The rows of a group lie close to one hidden flat surface of 14 dimensions, which may be shifted away from zero. Surfaces can cross.
Some rows, each with its group after it:
[ 17   0  13  16 -15 -17  20   4 -30  11 -40 -28  11  26  16  12 -23   1
 -34  72  -8  -9] : (0)
[ -8  -1   7 -40  26  33  -8  -9   8  -3   6 -66  14 -19  14 -21 -35   5
 -39  -2   4 -11] : (0)
[  2   5 -24 -20 -11  77 -14  20 -14  12 -11   1   0 -54  12  25 -56  10
 -12   8  28  -7] : (2)
[ -4   6 -28  -9  13 -12  -3  -8 -14  44 -20  -5  13  -3   8  -6   5   6
 -48 -31 -26  44] : (3)
[  1  24  -7 -24   0 -16 -32 -29   0  32   0 -43  11 -27 -25  16 -28   5
 -17 -44 -43  -7] : (1)
[ 10 -10   2   5  -5  38  17  14 -16   4  36   5  -6  -8   4  11   5 -26
   5   5  14  -9] : (5)
[ 13  15 -43  -5 -20   2   3  39 -18  17 -11 -11  11   1  -2   1  44   4
 -24 -14 -18  21] : (2)
[ 23  22  10  32  25 -15  47 -29 -28  24 -25 -27 -32 -58 -15  10 -47  -7
   6  -4 -20   2] : (5)
[  2  13 -25  -5  -2   3 -15  16 -33  26 -36 -20 -16  30 -14  23 -24 -10
  -3 -23 -11  -9] : (2)
[ 16   4 -30   5 -16   9 -11  23 -21   5  -4  41  32  14  -2  22  19   9
 -16  -1  -5  -4] : (3)
[-11  11   6  26  31 -21  -7 -47 -18   4 -24  18  -6  47 -22  11  -3 -15
  25 -32   2 -15] : (1)
[  0  39 -20   8 -12  -8  24 -10  -4 -12 -52  -8   5   1 -25   2  13  17
  -9  16  -3   6] : (2)
[ 37 -16  -2 -29 -14  32   6  28  -5  21  42 -37 -11 -47  25  -8  37 -12
 -20 -13   3  24] : (5)
[ -3  21 -15  -9  11   8  -7 -17 -38  30 -20   9  -1  27 -32  40  -9 -29
 -32  -6  -3   4] : (1)
[-30 -27  -6 -19 -17  -2 -32  -3  19  22 -10 -30 -10  17   4   1  13  -9
  11  19  10   4] : (3)
[  1  23  31  55 -23  -5  22  -8 -32  14  -5   2  24  44 -18  14  -9 -11
   9  55 -13  -5] : (1)
[  3  10   0 -17   2 -11   2  14   8  -6  -2  14 -14   0 -17  -7  24   1
 -12 -30   0  27] : (1)
[  0 -48  23  -1  43 -25  -6 -33  -1  11 -12  16   5  27  -3 -12 -22  -4
  -6 -32  -5 -10] : (0)
[-18  30   2  -6  -8  -6  17 -15  -1 -17 -11 -23 -22  21  -3   5 -25 -14
  -9  26   5  -9] : (1)
[-37 -11 -23  17  15   3   7  20 -12   8  27  17 -19 -17  20  16 -28 -25
 -14  13   2   3] : (3)
[-12 -27  12  24  31  -8  24  19 -12  28  31   0 -16 -32 -20  -2  16 -29
  -9 -12 -13  22] : (5)
[-18  30 -28  31 -22 -12 -31  -1  -5  20 -17  32  27   3 -10  14  35  20
  12  -6 -11  27] : (3)
[-11  13  14  18 -15  24  21  -7 -36  33 -12   5  35  30 -25  15 -36 -13
 -51   9 -17  12] : (4)
[  8  54  15 -20  10  10 -51  17 -13  12   5 -48  28  10 -11 -15  19  18
 -25 -51 -19  27] : (5)
[  4 -11  18   8  29 -27  29  -8  -3  -9  -3 -19 -15  -4  -7 -11 -42  -5
  -1  -9 -17 -23] : (0)
[ 15   8  -6 -14   4  41 -10  -4  15   5 -64   8  31 -14 -10 -17 -20  60
  16  31  17  -2] : (0)
[ 28  15  22 -13   2   3   4  -6   2 -33 -28 -19  -7  -5  -7  -3   6  15
   9  13  18 -16] : (0)
[ -6  23 -35 -10 -22  -1  -8  19   3  20   8  -6 -12 -25  40   4 -40  15
 -13   3 -17  20] : (5)
[ 15  21  -9  21  -1  16   7 -28 -25  43  -8  38  47  13   1   6 -14  19
 -15  18 -18  20] : (4)
[-17  -1  10   1  -8  26   6 -17  -7 -15 -25  17  17  -6 -13  16 -38   1
 -36  26  20  -6] : (2)
[ 26  33  -1 -34  15  33  -1 -34 -20  13  -7 -37 -31 -30   8  20 -23 -14
 -14   3  16   0] : (0)
[ 13  11  -8  -5 -30  -6  30  35  -5   1   3  -4  -7  23 -12  -7  13  -1
  -3  -8 -20   8] : (2)
[ 45   6  15   4  27  -8   8 -54 -15  37 -13  56 -24  18  -2  13 -27   3
  37   8   2   4] : (2)
[ -6  -5  50  38 -26 -13  10  -6  -4 -17  13  42  35  35 -10 -13  -1   5
 -13 -23  -7  18] : (3)
[ 21 -15  19 -14   2 -27  24 -17   7   0  -6 -20  -7   1  -3 -17  -6   4
 -13 -13 -17   3] : (0)
[ -9  -2 -19 -33 -15  12  40  12  27 -56   5 -15 -26  10   3  -8  11 -13
  -4  47  29 -27] : (5)
[ 23  27  35  22  12  -1   0 -51 -32  47 -23   8 -23  36 -32  15   7 -22
  33 -17   1  29] : (1)
[-12  -4  -7  20 -11  -6   0   0   6 -35  15   4  17  -9   5   8  29  -6
   2  20  10 -23] : (1)
[ 20   4  -3 -17   1  14   4 -13 -13   8 -37  -2   2 -10   3   2 -28  14
 -26  -9   5   9] : (4)
[  4  13   6  -5  35 -22  12   1   2 -17 -21 -21 -20  -3 -15  -6 -26   8
   8  10 -10 -22] : (0)
[-13 -12   7  13 -16  11   4  23   3  -8  24  26  19   4 -22   2 -21   0
   3 -19 -13 -13] : (0)
[-10  13 -38   0  18 -14 -22  11 -18   3  -4   8  -2  27  11  20   1 -11
  -8 -10  -4 -13] : (2)
[ 26 -28  34 -14  16  14 -14   8  -6  17  22  12  -2  12  -4   0   5 -10
  10  -1   7  -2] : (2)
[ 26  -1 -14 -11 -27 -15   2 -53 -20  66 -39 -12  -5  -6 -24  33 -18  -5
  -9  -6 -29  11] : (1)
[ 17  10  21  -2 -44 -26 -19   2  15 -10 -11   3  35  17  -4 -11  -7  40
  -7 -17 -27   3] : (3)
[-27 -14 -12 -18  24 -28 -18   2   2  -6 -15 -11   7  18 -14   9  -9  -8
 -33  -1  -8 -18] : (4)
[  5  -2  35  42  -8 -27 -19 -37   3 -17  -7   0   0  -3  24  -1  -5   7
  39  -6   7 -12] : (0)
[ 13   8  -6  -6   9 -23  12 -12  10  -6 -10  -3 -49 -22   4  -4  -7   4
  34 -23   0   3] : (1)
[ -5  -2  -2   6  -1  -6  12  13  -5 -15  23 -15  13 -16 -14   4  17 -17
 -25 -12 -14 -13] : (4)
[ 33  -4  -2 -24 -12 -26   4 -26  24 -36  -3  16 -17 -17   5  -5  23  13
  18 -29   5 -13] : (4)
[ 23  -3 -41  -8  28   3  11  43 -26 -22  23  11   9  -8   9  27  -3 -13
 -17  39  -4 -58] : (5)
[ -2  -8 -28   3  -5 -26  -5 -23  -7   9 -23   0 -18 -13  -7  34   3 -15
   5   1  -5 -13] : (1)
[  5  -5  14  -4   3 -24  -7 -11   8   2  14 -15   1  -3  18 -14   5   4
  -8 -10 -12  12] : (4)
[  0  -5 -17 -13  -7 -21   5 -30  10 -34 -34 -16 -22 -33  11   6 -25   3
 -12 -40   6 -18] : (4)
[ 19  11 -13  -5   2  15   2  -9  -8  35  -3 -34  19  -6 -11  -8  46   1
   3   1 -15  12] : (3)
[  8  42   0 -27 -19 -26  -8 -11  16 -53 -46  10  26  38  -1 -10  -3  42
 -35  12   3  -4] : (4)
[  4  17 -39 -12  15 -13  49  20   8 -19   0  29 -18 -30   5 -10  -3  10
 -26  20  -9  14] : (3)
[-11   9  32  -6  23   6 -24 -19   1 -34  36 -15   8  29  23  -4  34 -22
 -11  33  35 -11] : (1)
[  5 -12  13  -8 -21  -2   9  13  18 -21  -4 -19  17   7   8 -26  12  19
  -4   0  -3  -1] : (3)
[-29 -19 -24  25  26 -25  25  26  -7  19  34  -1  -8 -18  -9   2  12 -30
  -8   3 -25   2] : (5)
[ -3  -4  -6  -2  11 -24 -23 -35   9  10 -24  24   7  16  40 -13 -11  23
  -8  -1   4  22] : (4)
[-13  20  -7  -2 -24 -19  25 -32  13  11 -23  -1   2  18  -3 -15 -14  12
 -16 -10 -20  32] : (4)
[-22   2  -7  -3  -6   6  23  -4   5 -13 -12  15   2  26 -17  -5   7  -6
  -9  15  10   7] : (3)
[ -3 -28  43 -24  15   0 -12 -13   6  -8 -33 -27  14  37  -9 -18   2   2
 -23   8  13   0] : (0)
[-11 -14  37   2  32 -44 -12  -4  12 -21  21  43  11  73 -16  -7  35 -11
  12  45   3 -13] : (2)
[-19  29  -3 -25   3  24   0 -11   2  13 -27 -26   5   0 -46   0  -5   2
 -24 -14  -4  19] : (1)
[ 14 -33  -1  19   6 -23  39  31  -8 -17 -13  19 -24  -7  10  -3  40 -12
  -6  27  16  13] : (5)
[ 29  -8  14 -11  22 -11  14   1 -11  -2  -5  21 -19 -13 -14  10   2  -7
 -10   1   2   1] : (5)
[ 28   6 -11   4  28  22 -16 -15 -32   7 -13  -7  -6  -6  28  17  10  -9
   4   5  28 -13] : (5)
[ -6  14   5 -49  34 -18 -35 -16  -3  25   7  -5 -53   6  -7  30 -14 -29
  -7  24  13   9] : (0)
[-30  14  -7  -6 -39 -12 -14   1   2  26   6 -20   6  14   0  13 -13  -9
 -25  17 -21  20] : (0)
[ -3 -16 -15   4 -14 -33  16  48  12  15   0  27  -4 -26  19  -4 -20  23
 -17  44 -21  28] : (3)
[ 60  -8  -5  -4 -18  -6  39  -1 -20  -5 -46 -42  35   0   7 -18  38  20
 -45   5 -16  -2] : (0)
[ 21   0  17   8  62   6  -8 -15 -32  25 -19  14 -11 -20 -15  18 -13  -7
  -2   1  14   3] : (5)
[ 23  21  19  26   1 -19  17  19 -26 -31   5 -24 -33 -37  29   2 -25 -11
 -20 -47   1   5] : (5)
[-19 -15  25  13   5 -36  -2 -23   2 -17   7   9 -20  50  21   0  -3 -21
  12  21  14  -9] : (1)
[ 28  15  -3   4  19  32  -2  18 -15  33 -23 -20 -12  -1   3 -14   3  17
  44   2   3   6] : (4)
[ 22  19 -12  -8 -11  15  59  24  -8   6  -6 -14 -26  18 -25  -9 -13  -7
  15   2 -15  -6] : (2)
[-26   2   2 -11 -12 -18  33 -38  31  -1   0 -37 -51  -2  -9 -10   8 -21
  28  18   6   9] : (3)
[  8  -2  44  16  28 -13 -38  18 -11 -20  15   6   8  10  -7   9  15   0
  15  10  10 -21] : (2)
[ 46 -17  10  30 -30  15 -10  12 -26 -45 -37  35  43 -28   8  31  17  19
 -17   6  28 -34] : (4)
[ -2  -2 -35  25  18 -37  14   4 -17 -24 -34  13   4  30  11  14   1  -2
  -3  33  -3 -36] : (1)
[-24 -18  16  44 -21 -16   0  35  12  -4 -19  26  32   2   9 -25  15  33
  -2  25   0  36] : (3)
[-38  -6   9  30 -16  -9  -4  40   1  -8 -27 -38  12  11 -19  -2 -26   8
   6  25 -14 -20] : (4)
[  3 -13  -8 -19  -5 -18   7   1  21  22  20 -18 -11 -20  -2  -8  16   0
   7  28 -20   5] : (5)
[-27 -26  45 -20 -39 -37  -1  19  13   5   2 -32 -23  21  10 -12 -28 -14
 -44   6 -12  37] : (5)
[ 39  21  -9   5  -3   4  -6 -26 -31   7 -24  -5 -20 -19  25  31  14  -6
   0  25  21   2] : (0)
[ 20  30  -1  -3   3 -10 -12 -10  -3  18 -40  -9  18  15  13 -19  -9  42
  -5  16 -14  18] : (4)
[ 14  21 -24 -20 -19  -1 -15 -17   1 -16   6  29   9 -16  20  15   0   9
 -31 -36   3   9] : (2)
[  3  29 -33 -15   3  -9   3   1   7 -25  -7  -2 -10   4   4   5  -9   9
   7   1  -3 -25] : (2)
[ -8 -22   3 -11  20 -11  12 -21   6 -20  -4 -17  10  13  -2 -10  10 -11
 -22  13   5 -20] : (2)
[-32 -30  -1 -15  27  38 -12   3   7 -12   3  14  20   8  -9  -4  -6  -6
 -25   0  29 -11] : (1)
[ 12  18 -25 -25  25 -13   0   0  -7   6 -50 -35 -18  -6  24 -16 -10  21
 -27 -10  -2  19] : (4)
[ 10   2 -41  -1  22 -28  -2  33 -18  53  -5  20  10  -9  -9  16  19   9
 -18  64 -34  20] : (3)
[ -9  17   4   8  25 -19 -17   3  -3 -12  16 -18 -24   4  12   2  -4 -11
  24 -23   0 -15] : (2)
[-11 -26 -11  10   2   0   3  17  -6   6  -1 -17   6   1  19  -6   8  -6
  -8  16  -1  -2] : (3)

New rows. What belongs after each?
[-12   3   7 -17   3  -5   7 -27  20 -29   9  24   2  26 -16 -20   6  -1
 -12 -71   2  12] : (1)
[-29  34   2   5  20  17  -7  25   2  11  -5 -32 -17  41  21 -35 -11  12
  27   8   6  23] : (4)
[ -7  21 -19  11  13  20   1   3 -18   6 -18   2  21   0   1   6 -26  11
 -14   7  -2  -5] : (4)
[ -2  13  -7  22  -7  27 -33  11 -36  21 -23 -23  23   1  14  26  18  -4
 -17  33  15   3] : (0)
[  3  43 -19   9   7 -23 -31  16 -17   6  -5  24 -23  32   0  23  -9   3
  34 -10  -7  -2] : (2)
[-12 -12 -26   7 -10  43   0 -12  -7   1 -13   9  15 -60 -17  26 -10  -3
 -19 -28  18  -7] : (4)
[ 71   7  23   4 -11  23  -5 -13 -38  26 -38 -29   1 -11  22   9  13   9
   2  20  12   8] : (5)
[ 10  -6  46  -1  13  -9  24 -22   2 -37 -24  -8 -16  23 -16  -9 -36   1
   6   5  13 -25] : (0)
[-12   9   9  11 -26 -19  -2   5   7  17  -4  -2 -40 -20 -31  19  -3 -14
  27  -5  -7  19] : (1)
[-16  -3   3  19 -21  33  11 -17  -3  -9  -3  21  -7  -9  19   0 -14  -7
   2 -23  30  16] : (4)
[ 13  -8  -2  13  24   9   4 -11 -16  14  -4 -34 -17 -31  28  -2  21 -12
   6   9  18   7] : (5)
[  4  -3   4  23  -2 -28  16   8  -4 -10  36  -6  13 -13  33 -14  18  -7
 -21  -1 -18  11] : (4)
[ -6  -2   8  -4   1   9 -12 -11  -7  -6  13   5 -11  24   8  11   5 -20
   0  -7  18  -4] : (5)
[  3   2  14   8   2 -16  -1 -32 -10  17  -5  -8  -5  19   3   7 -13 -13
   3  -3 -10   0] : (1)
[-12   4   2  -6  26  -4 -10   2  -8 -13   4   9 -25  17   1  10  29 -23
  -8  -5  25  14] : (1)
[ -8  10  20  28   9 -10  -2   9 -18 -10   8  13   6  32  -7  17 -12 -16
   9  33   1 -21] : (1)
[  4 -38  65   1 -16  -3   8  37 -18  -7  15 -27 -15  15   7  -2 -10 -30
 -44  -1  13  16] : (5)
[ -8  14  13  -4   3   7 -24 -11   9 -17  15  -3  21  -9 -25   5  20  -1
   3 -16   3 -14] : (1)
[ 25   5 -24 -24   4  -2  -5 -69  -1  -5 -27   2 -52 -22  -6  40  23 -25
  29  -2  35 -21] : (1)
[-46  -7  -8 -19   3  -4   7   4  19 -38   9  20   8  -5  26  -7 -46   3
 -65  13   9  10] : (4)
[ 41   3  20 -21  10  17  27 -31  -5 -20 -32  14 -22   0 -20   5 -15   1
   3 -13  24 -14] : (0)
[ 11  -8   3  20 -16 -12  26  52 -18   6  15  10   5  10 -15  -5  37 -10
 -22 -13 -20  28] : (5)
[  1  12   2 -13  19 -21  19 -36   4  -6  -1 -17 -41 -13  13   1 -48 -12
   0  -7   0 -11] : (0)
[ -3  41   8  28 -17 -19  10   6 -32  31   5 -11   9  19 -23  21 -30 -13
 -22  -2 -43  10] : (1)
[  5  17  26  28 -16 -10  -3   4 -12  -1  14  -3   0   7   4   2 -16  -3
  13 -15 -10   4] : (5)
[ 25 -12  26 -30  14 -22 -14  26   2  16  37 -10  17   2 -37   6  17  -7
 -20   6 -34 -14] : (5)
[ 21 -28  11   3 -17  15  33 -23 -16  25  10  20   5  16  24  -5 -24 -11
 -26   2  -1  16] : (1)
[ 28   9  -4 -13   6 -18  -3   3   0  42 -14 -13   3 -11 -19   7  -4  20
  10  54 -28  -3] : (3)
[ 25   6  -1   0   2  17  -4  18 -10 -18 -18 -28  18 -19   2  -4  31  15
  -8  -3  10  -9] : (0)
[-27 -15  -9  20 -10  37   0  27 -14  -9 -33  11  -7  23  -5   7  20 -13
   2  -5  38  12] : (4)
[ 17  14  36  20   0 -33  39  -9   4 -33  42  23   6  27 -28   0   8 -16
   9  32 -20 -28] : (3)
[ -7 -13   9 -23   4   8 -18 -10  -1  32  -3   2  -1   2 -20  10 -37  -5
 -15 -21  -9   5] : (1)
[-22 -25   2  26 -12 -59 -13 -27   4 -26 -18   6  14  -4  56   0 -21   8
 -41  -9  -4   4] : (4)
[ 24  -5  32 -25  52   8 -29 -34  -6  30 -32 -21   5  26  -3 -17  -2  16
  14  18   9  -3] : (1)
[-14  21  23   5  -8  27 -18 -14   9   9  10  -4  17  15 -15 -10   0   9
  24  -7   6  10] : (4)
[ 25  43 -32  20  31 -15 -11  23 -21   7  30  28  18   3  11   8  32  10
  14  16 -20  -9] : (2)
[ 20   5  -4  -9  -7   8   1  -4  -7   9  -8  -9   2 -17  13   6  -4  10
  -7  23   3   3] : (0)
[ 36  19  33 -14  44 -16 -30 -36 -20  44 -10 -26  -7   3 -43  17  -7  -7
  14 -29 -25 -10] : (0)
[ 10  -6  -9 -30  -7   9  28 -11  14 -19 -14 -12   0  -9   5 -18  -8  10
 -24 -23   1   1] : (0)
[  2  28 -20   9  -2   0   6 -44 -14  16 -26 -12  17   0  -8   7 -39   7
  -6 -34 -25 -14] : (0)
[-14  25  19   8 -33  24  -8   4   1  -5 -15 -19  11   5 -25   3   0   6
   9  -7   5   4] : (0)
[-26 -25   0   0 -10 -33 -12 -12   6 -16  -5  -7   6  27  24  -4  22 -12
 -25 -18   2   4] : (0)
[ 26  -6   6  23  23  17   5  11   4  17 -16 -16  11 -55 -11 -31  13  34
  36 -37 -11   7] : (0)
[-22 -35  15  -9  11  19   0 -18  -6  34   5 -19  15  22  11 -26  16 -21
 -51 -45   4  44] : (3)
[ 17   6   5 -24  38 -23 -15   4   1 -10   0 -26 -32   2  32 -12  10   1
   0  16  12   2] : (1)
[-14  -8  41  40  22 -21 -30 -24  -5 -36 -17 -13  21  24  -4  -4  -3   4
  27 -22  11 -37] : (0)
[  2  19   3  50  28  -9  23  23 -49   2 -21  18 -22 -24  12  21 -56  -9
 -23 -17  -1   7] : (5)
[ 17  15  -5 -37  -5   9 -18  -1   0  16 -17   1   6 -17 -45  23 -14  11
  -7  -7 -15  -7] : (1)
[-14  -1 -30   8 -14 -42  23   7  -4  -4 -20  19 -35  12  -4  17 -18 -15
 -10 -17 -15   5] : (1)
[  1  16  19 -34  37 -64  -9 -45  23 -24 -31  -9 -30  64  -2 -28 -37  17
  16 -44 -15 -15] : (1)
[ -3 -15   4  19 -16  20  29 -16  -8   3  -8  20 -37  -6   1  27 -16 -31
  29  46  34  -7] : (1)
[ 17  18   9 -21  23  -8  -9  29  -4 -34  26 -41  17  -9 -11   3  -2   4
 -16  -4 -17 -48] : (0)
[-14  13   5 -26 -13  -4 -33  15  11  -2   2  16   0  28 -47  15  26  -5
   4 -18  -1   8] : (0)
[ -4   8  12  41 -34   9  13   4 -14   8 -23 -33   9  -9  -3  -5  10   0
   2 -16  -3  21] : (4)
[  5  -3  -2  -4  25   5   9  -4   9   2 -36  -2 -18  -9 -13 -13   0  16
  25  -5  13   2] : (1)
[ -8   0 -24  24  32  -6   7  18 -10 -12  -1 -12 -13 -13  24 -17  70 -14
   4 -16  19  23] : (5)
[ -8  17  20  28   0  30   3  27 -19   1 -30  -8 -20 -24  32  -9 -34  14
  -3  14  29  37] : (5)
[  7  -6 -36  -9  45  -6  22  -5 -10  -6 -18   3  10  -8  15  -3 -58  13
 -19   0 -18 -39] : (0)
[  6   5  10 -31 -14   0  -2 -10   9 -16 -12  -9 -38  11  -9   2 -16  -6
  10 -36  10  -1] : (2)
[ 14   1  19  21  -9  32 -19 -33 -14  50  -4   2  12 -30  -1   1   8   4
  15 -38   1  35] : (3)
[ 18 -16  31  36   0  26  22 -32 -22   5 -31   4  15   1   1  -9 -15   4
   5 -19  17   0] : (3)
[ -6  49 -29 -12  -6 -42 -19 -19 -13 -20  15 -34  22   7  -5  29   1 -12
 -45 -14 -34 -28] : (1)
[-38 -26  35   5 -17 -43 -41   2  17 -10  31  10 -19  21  -4  19  19 -29
  10   7   8   4] : (1)
[-28   7   7  -5  28 -13   5  20   7  13  -9   2 -26 -29  -9 -12 -25   8
 -18  -5  -3  45] : (5)
[-39  -2 -17  23 -23 -22  -6 -21  11 -14 -29   4  12  16 -20   9   5   0
   9 -15  -5 -10] : (4)
[-12   4 -19  -2  39 -37  -4  15 -12   3  12 -28  10  -1  32 -13  -2  -6
 -50   4 -23   5] : (4)
[ 21   4   0 -14  14   3  16 -20 -11  -5  21   0 -27 -14  -6  13   0 -28
  -7 -38   4  -7] : (5)
[-22  -1  33  24 -25  -2 -25  30  -3  -6  16  26  -6   3   7   9   0  -8
  -2 -13  14  35] : (2)
[  7   4  30  19  12   8  16 -32 -17  29 -13   7  17   6 -22   1  -1  -4
 -12  21  -1  17] : (2)
[-13  29  -7  -1  32  -4  11   8   2 -54  -4 -10 -29   7  11  -4  15 -11
  10  23  30 -19] : (1)
[ -3 -56  10   0  46   0 -12  -7  14  21 -19 -13 -22 -14  36 -32  13   8
  27   9  27  18] : (1)
[-31   0 -11   8  11  -8 -30 -26  -4  20 -29  26   6  21  -5  14   3  -2
  -3  -8  11  24] : (3)
[ 20   9  15   4 -48  -3  70 -54   1  10 -50  32  10   2 -29  -3 -19  11
 -33  13  -7  37] : (2)
[ 11 -21  26  -9 -11 -15  -1 -10  17  25 -11   5  -9  -1  -1 -12 -16  17
  10  24  -7  20] : (0)
[  1  19   0  19  -7 -20  15 -24  -9  15 -21 -19  -3  13  -6  -3  16  -5
   3   0 -12  17] : (1)
[  9  -1  40 -14  -6  -9  -7   8   7  -7  13   3 -36  13   6   7  10 -14
  15  46  23   9] : (1)
[ 15  -3  26 -42 -33  -5  24  27   7 -39  10 -13 -12  36 -24  -5  22 -16
 -41  -8   5   2] : (5)
[-11  15 -18  17  -8  23  23  47  -6 -28  12  29 -26 -17   6   6  17 -11
   2   5  26  16] : (2)
[-10  -1 -21  19 -19   3  40   6 -16 -36 -22 -22 -28  -9 -16  18 -10 -31
   0 -39   7 -27] : (4)
[-10 -16  -9  23 -17   0 -24   5   2  26 -26  17  50 -10  -7  -2  49  22
 -16  15  -3  32] : (4)
[ 10 -35  39  16  -1 -28 -22  12   4  15  23 -11   2 -15  27  -7  16   1
   9  25  -5  10] : (0)
[-62  20   5  53  -8 -32   0  38  -9  -1  -2 -13   3  22  11 -10 -32  -4
 -12  -2 -21  27] : (5)
[ 10 -22   8  -3   2   8 -27 -10 -16  20 -45 -10  11 -10  -5  13   0   8
 -14 -13  10   6] : (4)
[-41  -7   2  -6 -16  16  31 -25  43 -55  30   8 -27 -23   2 -27 -20 -10
  12 -60  24  -1] : (1)
[ 33  54  34 -34   7 -41 -23  -9 -21   8   1  -8  15  72 -21   5  13   1
 -42   2 -30  17] : (1)
[ 12   0 -10  -3  -1 -16   3  -1   2  -5  -8  -8  12  -8   3   1 -11  13
  -5   9 -16 -17] : (1)
[  6  14 -12 -30 -37  14   0  -4   6 -44 -15  22  28 -18  -4  12   8  14
 -64 -16  15   7] : (2)
[ -2  -6  -5  59   7  19  22  17 -22  -9  28  -8  26 -35  36 -19  19  -5
  -4 -31   2  10] : (3)
